The rows come from 6 hidden closed curves, with some noise, and rows from the same curve form a group. Each curve winds through 8 dimensions. The rows are also pushed far along 5 directions, which tell nothing about the answers.
In the rows, 100 means zero.
Known rows, each followed by its group:
133  87  132  113  58  147  67  96  115  99  111  126  84  111  78  65  107  99  101  113  128  98  168 => k977
74  95  97  110  118  100  92  110  108  67  89  109  95  109  124  114  86  89  102  122  92  125  100 => k977
115  85  82  96  121  77  103  76  85  170  107  95  91  93  101  95  100  139  115  34  90  94  111 => k720
111  106  95  83  78  71  81  69  94  78  134  110  107  98  118  86  111  70  96  119  123  131  79 => k747
150  79  87  83  87  77  114  74  105  149  104  103  86  81  100  77  113  113  104  104  99  98  126 => k720
125  61  93  79  101  64  93  103  140  91  116  121  108  121  101  89  96  85  118  60  134  140  110 => k720
76  144  98  114  89  118  79  108  126  33  104  96  100  99  102  108  103  68  85  142  117  131  67 => k747
108  124  111  107  105  133  107  120  85  104  63  87  94  121  66  104  100  87  113  95  76  74  91 => k747
105  78  107  101  69  70  100  66  108  122  144  114  101  70  112  92  117  131  80  99  131  127  120 => k774
52  160  96  129  84  121  83  89  89  69  99  78  67  104  105  111  105  77  73  150  97  112  74 => k791
60  124  120  131  103  153  92  122  93  80  78  83  95  129  75  119  96  105  93  103  96  83  95 => k774
111  135  93  103  100  116  109  98  86  119  82  90  88  77  91  101  106  92  98  126  69  90  87 => k977
105  121  90  99  51  92  120  70  94  137  140  69  78  56  101  73  122  122  57  149  123  56  122 => k774
97  101  88  109  70  85  109  63  94  174  128  80  57  52  101  98  119  147  66  120  98  65  124 => k791
41  93  129  129  85  108  62  79  91  67  116  95  77  122  120  130  107  122  85  131  115  97  91 => k791
148  142  77  77  102  115  144  150  108  86  74  101  126  73  70  63  88  47  100  100  90  81  106 => k720
75  89  92  108  155  101  81  123  115  84  82  123  103  141  111  123  69  82  145  64  78  145  93 => k720
70  69  103  95  136  94  76  128  113  83  123  124  130  139  112  106  69  72  142  52  106  148  104 => k456
83  127  136  126  52  125  73  85  100  53  107  91  75  113  104  78  114  75  84  148  130  132  112 => k456
72  102  99  108  93  63  62  63  112  81  132  120  73  112  127  122  104  86  107  121  110  161  74 => k747
79  120  92  130  133  149  122  118  91  126  60  65  96  107  85  101  91  140  96  80  82  73  116 => k774
107  112  108  135  72  145  72  70  100  139  78  92  29  99  86  98  115  132  84  136  85  75  145 => k977
120  80  117  105  97  123  75  112  124  69  80  131  81  144  81  99  93  93  116  96  115  97  135 => k747
116  128  112  126  95  171  124  139  107  86  33  81  79  94  75  77  95  94  87  141  80  70  144 => k977
106  80  102  121  86  101  75  59  107  169  108  99  45  98  94  104  114  151  96  79  100  91  140 => k774
97  84  110  99  84  74  90  78  104  131  113  108  69  106  89  122  112  112  105  99  93  98  96 => k456
68  130  107  114  86  100  75  97  121  35  118  113  98  89  124  109  101  66  92  157  112  161  77 => k456
125  63  108  69  75  37  87  57  95  123  155  126  99  87  122  95  114  101  115  110  116  117  98 => k791
113  92  95  100  92  113  75  101  141  88  110  105  94  110  96  87  101  92  104  100  126  122  118 => k977
155  51  117  82  67  74  79  75  121  123  129  116  92  116  102  49  112  99  121  61  148  133  149 => k720
93  83  98  96  121  115  82  122  111  56  109  141  127  143  101  106  75  66  123  102  107  133  113 => k774
109  106  140  128  59  140  85  105  121  70  79  105  61  127  80  73  108  88  93  123  127  115  151 => k977
77  115  106  118  79  111  68  57  81  121  126  83  61  107  118  96  111  106  96  151  99  103  107 => k791
111  144  84  97  120  136  116  130  78  46  61  96  131  103  102  81  85  55  98  124  83  98  85 => k720
78  100  108  104  92  97  86  104  106  92  134  103  107  101  110  87  92  83  106  98  118  128  109 => k456
103  56  92  86  96  68  80  101  134  70  122  129  113  117  115  99  92  84  96  66  139  140  111 => k747
137  119  94  71  56  69  112  74  102  103  150  90  116  66  106  55  121  76  88  129  136  114  94 => k977
63  81  91  91  95  30  72  51  98  137  188  112  96  85  141  110  103  110  110  83  121  150  83 => k456
124  96  122  120  55  140  63  65  103  126  99  94  59  91  88  89  126  129  84  139  106  81  136 => k720
88  108  81  91  87  61  71  58  98  104  144  118  80  96  115  122  108  92  94  124  105  116  72 => k456
65  131  82  104  125  109  101  119  102  46  101  87  128  96  125  103  85  80  92  123  104  116  69 => k720
100  100  128  122  64  133  87  119  131  40  85  112  78  101  101  80  102  77  81  154  124  121  141 => k977
73  134  68  110  133  126  105  118  101  84  81  83  104  106  98  117  86  103  87  103  89  78  81 => k747
122  93  131  106  47  115  98  101  122  120  111  94  81  78  73  80  121  110  85  108  122  90  132 => k456
116  116  105  92  48  77  124  71  71  120  120  81  91  49  109  76  125  100  61  142  107  79  98 => k747
67  74  110  124  101  108  67  83  90  118  100  123  56  135  98  133  94  125  98  91  91  87  126 => k774
106  93  108  101  108  123  88  116  118  109  90  91  105  121  82  97  99  89  121  76  101  114  100 => k747
59  66  127  116  115  85  70  95  100  87  108  117  94  142  119  122  89  102  127  67  104  149  99 => k456
136  101  114  92  77  125  120  135  114  102  70  87  100  113  59  68  102  69  100  85  110  85  125 => k747
102  120  105  110  77  109  128  114  91  128  93  90  82  72  78  86  104  105  76  97  96  70  127 => k456
55  79  83  101  121  45  74  66  106  102  143  104  99  115  143  121  93  106  113  75  116  160  72 => k791
69  104  105  121  83  82  83  66  99  121  116  93  65  80  114  121  114  132  78  103  103  107  91 => k774
109  130  90  86  70  69  118  80  86  117  122  84  87  72  96  89  116  86  80  123  105  80  80 => k720
83  114  92  106  98  79  81  59  84  101  108  95  83  99  116  123  114  109  90  111  94  119  61 => k720
35  144  122  143  90  137  76  88  81  56  85  78  64  107  120  126  106  96  82  186  80  107  76 => k720
89  78  103  107  120  96  100  82  65  148  77  85  79  111  110  122  101  132  109  87  60  73  95 => k977
114  71  128  121  53  148  58  90  120  90  103  115  52  148  80  73  105  104  88  120  142  82  181 => k774
75  81  123  132  90  123  55  69  79  104  99  118  59  144  105  116  102  123  96  103  100  100  129 => k774
151  116  83  80  83  103  142  109  115  144  112  85  129  45  72  65  113  114  83  85  112  80  113 => k774
127  84  94  83  95  92  115  101  81  144  104  105  112  78  94  89  100  97  102  86  81  82  112 => k791
30  166  92  140  94  119  105  99  90  79  92  80  55  77  108  132  97  104  61  168  78  87  80 => k456
147  41  114  71  122  80  114  127  108  117  89  132  145  104  91  93  91  99  140  35  94  116  115 => k791
105  122  124  84  67  81  118  112  91  41  109  105  126  76  107  87  110  49  89  146  109  122  71 => k791
56  63  125  115  123  111  64  116  98  53  99  122  117  147  120  125  82  95  117  74  107  130  97 => k456
87  91  80  79  156  66  98  112  105  95  111  115  139  115  118  124  80  77  148  59  80  154  51 => k791
146  84  108  87  104  122  116  143  111  90  81  119  126  117  82  53  82  57  127  66  108  120  150 => k456
155  118  91  80  57  95  145  104  102  140  97  63  107  57  75  44  120  79  77  94  115  91  113 => k747
98  115  137  134  78  151  83  79  67  128  74  83  58  120  82  89  114  123  105  117  83  79  128 => k977
98  80  141  127  60  137  69  89  105  123  106  109  46  137  73  89  107  117  105  116  114  78  168 => k977
91  90  85  97  143  101  91  86  75  150  105  86  103  137  103  107  89  117  139  63  76  90  93 => k977
103  90  94  105  79  94  86  68  93  175  120  87  58  103  84  100  111  126  95  81  98  73  120 => k791
109  87  87  99  97  83  81  52  107  162  130  94  81  79  108  112  118  147  102  93  97  101  96 => k456
117  70  120  96  102  130  116  139  101  117  75  93  120  110  73  87  93  105  108  66  97  67  130 => k791
64  91  96  118  130  105  105  111  90  103  76  94  88  121  113  120  85  108  104  88  77  105  101 => k747
135  98  103  83  102  109  126  147  115  63  75  130  137  78  86  89  88  59  104  103  88  115  104 => k456
107  103  86  99  94  104  98  87  98  112  126  114  102  95  100  94  99  104  94  119  108  104  119 => k774
121  107  119  107  109  138  105  144  131  36  50  112  119  124  75  87  92  76  111  81  114  121  109 => k747
105  106  130  103  66  111  110  129  120  56  93  111  102  110  79  84  102  61  96  120  122  121  114 => k774
128  74  114  95  86  118  79  115  139  66  90  124  93  124  94  87  98  68  115  127  116  133  131 => k720
63  137  84  110  136  94  115  99  67  101  90  71  107  105  118  105  90  102  106  81  82  99  64 => k720
91  119  112  124  107  159  126  143  91  94  42  80  89  105  70  104  93  116  82  105  78  37  123 => k791
94  54  121  111  112  124  90  112  101  125  90  97  92  133  97  96  90  123  124  78  96  90  142 => k774
152  59  97  81  110  82  100  105  135  137  97  123  103  112  83  84  97  97  141  45  105  134  127 => k747
100  103  82  92  137  91  103  91  65  140  96  101  104  105  110  106  87  102  127  73  62  91  89 => k720
139  62  94  76  129  110  99  128  105  101  77  119  125  150  85  82  79  72  140  50  98  100  126 => k747
139  94  106  92  91  104  123  103  92  110  87  104  110  74  100  74  106  108  98  111  95  89  125 => k791
76  156  57  91  140  75  156  136  94  67  96  106  139  59  108  111  78  74  82  103  80  110  57 => k977
117  44  128  105  87  97  91  92  110  157  100  102  81  114  82  97  109  139  115  43  110  91  141 => k774
100  126  68  74  135  62  123  112  90  86  102  110  138  70  116  116  88  61  114  103  69  131  41 => k977
42  148  105  127  144  138  109  141  96  39  61  77  117  113  111  123  80  76  111  132  71  122  58 => k791

New rows, each followed by its group:
68  65  80  102  110  42  53  15  84  147  157  110  80  88  154  147  116  155  97  105  95  128  64 => k720
70  147  88  119  114  103  131  90  68  97  80  70  91  72  112  116  106  134  70  134  78  60  72 => k791
183  66  89  69  77  87  112  92  131  113  103  118  127  61  98  62  115  100  94  94  122  120  127 => k720
116  127  95  82  60  78  131  99  102  74  132  103  122  73  92  73  112  72  71  129  135  107  93 => k774
104  96  93  92  80  95  120  95  98  132  126  82  99  80  96  84  107  118  81  113  113  64  121 => k774
114  117  108  104  68  130  107  102  95  100  95  73  89  102  85  65  109  90  82  126  117  70  127 => k791
91  106  99  111  96  119  95  84  97  167  111  59  74  104  84  96  108  130  106  95  96  69  111 => k791
65  112  82  111  110  68  65  46  98  109  133  96  75  99  140  124  107  116  103  122  98  144  65 => k720
47  158  95  122  91  86  113  64  79  109  121  55  78  54  130  115  118  126  74  162  89  103  55 => k791
90  126  132  142  66  154  94  93  84  95  69  93  46  100  92  85  109  112  80  160  89  84  147 => k977
66  144  89  131  106  123  117  98  84  102  73  80  70  71  106  121  102  125  67  148  69  74  93 => k456
123  75  93  84  83  63  95  57  95  166  162  115  103  72  108  84  112  137  104  76  117  104  122 => k977
80  81  127  133  83  132  46  70  97  140  101  101  44  139  90  113  106  119  115  94  92  107  131 => k791
85  55  117  138  88  148  39  67  112  154  102  91  43  137  102  101  105  149  105  93  107  100  161 => k747
98  143  66  84  122  71  155  129  97  69  94  104  133  70  107  95  85  60  90  113  88  122  69 => k774
107  126  88  99  75  98  91  87  116  107  118  106  75  79  87  105  110  91  81  131  105  93  97 => k456
87  85  91  104  149  95  81  95  88  100  93  121  113  136  117  115  80  103  136  53  83  140  91 => k977
85  97  85  101  140  86  111  92  85  108  91  95  106  109  119  115  90  129  111  83  84  93  87 => k791
63  105  79  108  86  60  86  65  102  86  134  97  83  84  134  117  106  115  61  111  126  117  80 => k747
95  93  107  92  68  72  92  57  83  142  153  84  91  91  106  94  119  118  92  109  118  90  94 => k774
122  66  118  77  77  56  101  83  90  108  138  118  119  101  110  78  106  89  115  82  123  123  109 => k977
153  63  86  72  102  85  126  110  109  161  93  88  119  100  80  63  101  93  119  29  106  107  124 => k747
102  127  99  91  97  121  118  139  120  74  97  78  126  95  83  81  95  59  104  116  109  103  87 => k791
89  102  110  104  82  111  83  114  122  33  104  104  117  104  107  97  101  76  81  117  132  122  89 => k720
103  81  111  97  77  88  51  74  116  82  145  134  87  137  104  91  100  79  115  99  137  136  118 => k977
116  73  100  92  104  88  108  108  104  106  103  116  113  112  92  88  93  106  102  52  118  98  124 => k977
57  119  111  115  71  102  65  71  94  82  137  79  80  110  122  98  110  89  87  148  121  120  85 => k791
109  112  121  120  104  148  128  140  99  93  52  101  99  100  77  82  90  100  102  102  82  90  142 => k977
104  73  84  72  94  42  96  78  110  102  153  96  126  83  134  86  105  99  98  77  135  126  83 => k774
24  82  113  130  127  118  46  90  84  104  113  119  77  149  109  165  85  123  115  95  76  98  86 => k774
75  72  103  97  138  107  86  146  131  68  94  114  126  124  107  120  73  78  129  75  96  126  95 => k774
64  94  101  107  138  88  97  120  110  72  102  114  119  133  107  119  80  91  125  57  105  143  83 => k977
78  90  119  106  129  111  95  133  90  41  71  123  132  119  112  122  82  78  116  92  83  127  79 => k791
141  102  108  107  84  146  111  110  110  82  55  85  102  99  87  69  111  101  86  125  107  94  127 => k720
141  89  84  70  87  75  101  96  110  92  137  118  135  82  112  62  100  72  102  89  131  126  112 => k456
74  98  100  114  79  93  77  64  85  148  122  90  51  107  94  122  111  129  84  102  96  67  106 => k791
79  80  127  110  84  118  44  86  109  46  110  113  95  141  118  110  103  80  109  139  118  135  93 => k720
132  121  111  96  112  135  117  142  99  52  58  111  136  109  85  70  88  51  121  95  91  129  104 => k977
128  112  123  95  91  147  102  146  112  59  73  93  124  124  72  61  95  51  119  97  113  99  118 => k720
61  127  96  119  107  129  96  102  82  54  74  82  98  108  115  124  100  97  72  156  86  84  72 => k720
108  112  101  90  120  126  94  146  110  35  84  129  132  143  84  90  75  35  126  92  106  126  100 => k977
126  78  76  58  112  44  118  110  112  117  133  135  137  96  91  106  91  71  123  54  103  123  79 => k774
95  83  94  81  106  74  126  103  77  134  121  88  125  75  114  97  98  107  100  95  87  81  93 => k791
175  48  105  70  69  79  77  74  129  122  118  115  94  115  100  53  114  83  121  85  136  128  142 => k977
96  139  92  110  119  137  134  134  66  110  53  86  107  80  84  104  89  83  92  111  48  71  92 => k791
111  51  126  104  72  106  46  99  153  68  109  140  76  132  93  111  104  85  111  110  128  139  132 => k720
41  141  96  135  145  134  111  123  84  91  72  80  98  124  92  128  82  115  106  79  76  96  80 => k977
66  153  77  109  76  83  133  73  91  132  140  60  84  42  105  104  118  130  53  153  105  71  80 => k774
104  139  84  96  95  65  123  66  94  119  121  91  90  49  108  109  119  138  81  127  95  81  68 => k747
71  77  92  114  131  101  88  96  98  114  83  90  87  132  107  125  90  133  102  59  96  89  100 => k977
117  135  60  88  124  94  159  111  62  151  77  69  115  59  86  93  98  122  77  67  69  34  85 => k720
95  126  104  98  103  113  131  138  92  86  84  99  116  86  78  105  93  78  96  106  82  80  89 => k977
103  74  108  122  78  127  55  57  108  143  130  119  57  125  94  98  107  138  101  112  114  96  159 => k774
69  151  61  101  138  91  135  111  96  89  78  68  122  67  107  135  97  104  81  112  71  100  28 => k720
76  80  87  74  104  45  79  81  112  89  166  102  128  107  134  103  97  73  118  93  129  152  63 => k791
102  97  89  86  103  80  109  76  78  156  129  71  107  91  110  85  107  112  110  87  97  92  90 => k791
104  83  83  72  82  44  110  100  139  94  150  103  122  65  116  91  105  81  89  99  136  140  84 => k747
137  124  81  78  96  94  144  106  86  134  116  98  133  48  90  70  102  103  91  95  96  81  106 => k977
79  111  100  116  129  132  136  131  64  143  57  73  94  96  90  107  87  106  105  92  45  68  108 => k791
78  100  97  101  87  69  81  76  115  86  149  106  106  81  131  96  104  97  95  113  130  149  89 => k456
97  100  101  113  123  153  95  142  103  113  56  96  91  145  62  105  81  84  118  66  77  74  123 => k791
86  82  76  98  130  74  128  91  91  181  118  99  103  80  90  131  96  158  100  49  79  74  99 => k774
137  127  117  89  32  100  133  112  113  86  121  101  95  60  75  49  117  70  70  150  134  87  136 => k977
75  114  96  105  84  64  111  71  87  133  131  75  89  63  124  100  114  108  85  114  98  123  79 => k791
60  87  109  113  88  81  68  98  128  62  128  131  78  112  119  121  91  82  97  123  118  144  106 => k456
83  68  108  116  99  120  54  94  125  105  119  111  83  124  111  101  91  102  113  103  111  129  133 => k791
83  60  123  106  110  99  64  121  115  48  106  146  106  152  116  96  74  59  133  74  117  164  131 => k456
109  103  116  95  55  99  95  93  97  70  117  94  97  102  103  68  111  72  81  131  132  104  113 => k791
101  107  118  114  69  123  62  106  142  45  108  119  86  118  88  92  105  73  91  114  140  137  115 => k977
113  111  76  92  99  93  107  100  111  116  101  100  88  97  94  92  97  80  99  103  96  106  104 => k747
84  98  114  111  83  99  75  88  97  84  105  106  81  94  116  106  105  97  89  119  103  112  98 => k774
78  78  107  98  133  109  97  131  86  68  75  114  122  136  107  123  80  81  120  87  78  97  88 => k720
57  113  110  132  104  104  101  85  78  102  94  100  72  98  119  117  98  121  93  125  81  107  104 => k977
68  101  110  107  98  112  77  112  98  36  104  102  108  140  115  99  88  61  101  120  119  121  92 => k791
95  103  119  104  86  97  92  111  104  43  88  122  107  105  103  106  100  75  91  105  110  127  90 => k791
88  72  148  126  89  138  62  89  80  118  82  100  63  149  88  109  105  118  124  101  86  83  130 => k791
59  89  110  113  102  102  45  86  127  50  117  111  84  149  118  127  98  88  112  123  123  143  82 => k456
66  141  88  102  118  85  118  110  101  41  99  84  126  88  126  103  94  76  93  123  106  140  51 => k791
106  53  111  111  105  140  58  111  123  104  92  112  95  141  101  89  87  90  122  82  107  127  146 => k747
118  118  106  91  92  126  125  137  105  94  78  88  106  100  76  81  96  62  109  125  87  87  107 => k747
74  101  113  110  114  128  80  124  102  50  79  92  114  137  101  113  90  78  108  98  103  106  82 => k977
53  103  115  138  103  132  69  82  66  100  82  98  57  141  104  126  96  121  90  105  84  75  114 => k456
73  85  123  105  66  100  43  84  126  55  148  107  91  133  120  93  104  65  105  135  145  149  102 => k791
72  135  90  116  121  146  99  137  100  80  69  92  90  123  86  108  78  63  103  121  76  91  100 => k791
109  134  107  109  52  106  123  77  81  152  105  59  55  65  85  78  126  111  74  153  92  64  113 => k747
110  127  85  106  125  131  128  126  98  94  60  75  124  75  99  89  96  104  93  100  81  91  90 => k977
117  48  112  101  94  116  71  96  123  90  90  115  93  137  100  99  101  110  106  97  119  106  133 => k720
107  85  101  93  123  112  128  148  121  83  82  105  136  96  94  90  83  89  113  80  99  107  116 => k977
84  107  107  114  100  125  106  107  88  136  106  76  91  101  93  85  96  114  103  93  96  79  126 => k456
126  93  112  82  110  112  126  143  102  87  83  115  146  89  83  89  90  70  118  85  86  112  99 => k774
75  83  83  92  92  46  52  50  110  98  167  121  80  119  140  110  100  82  110  114  125  156  85 => k791
76  154  66  99  96  81  125  77  78  94  137  95  111  52  121  105  105  98  64  157  97  104  68 => k774
102  91  90  92  111  80  114  96  80  102  107  118  122  93  111  102  94  105  95  82  95  108  98 => k774
61  119  91  109  101  93  88  70  73  105  133  105  90  108  117  118  99  107  90  135  95  102  87 => k774
77  141  82  103  120  87  146  102  79  136  95  57  109  58  111  102  102  112  96  105  69  101  63 => k791
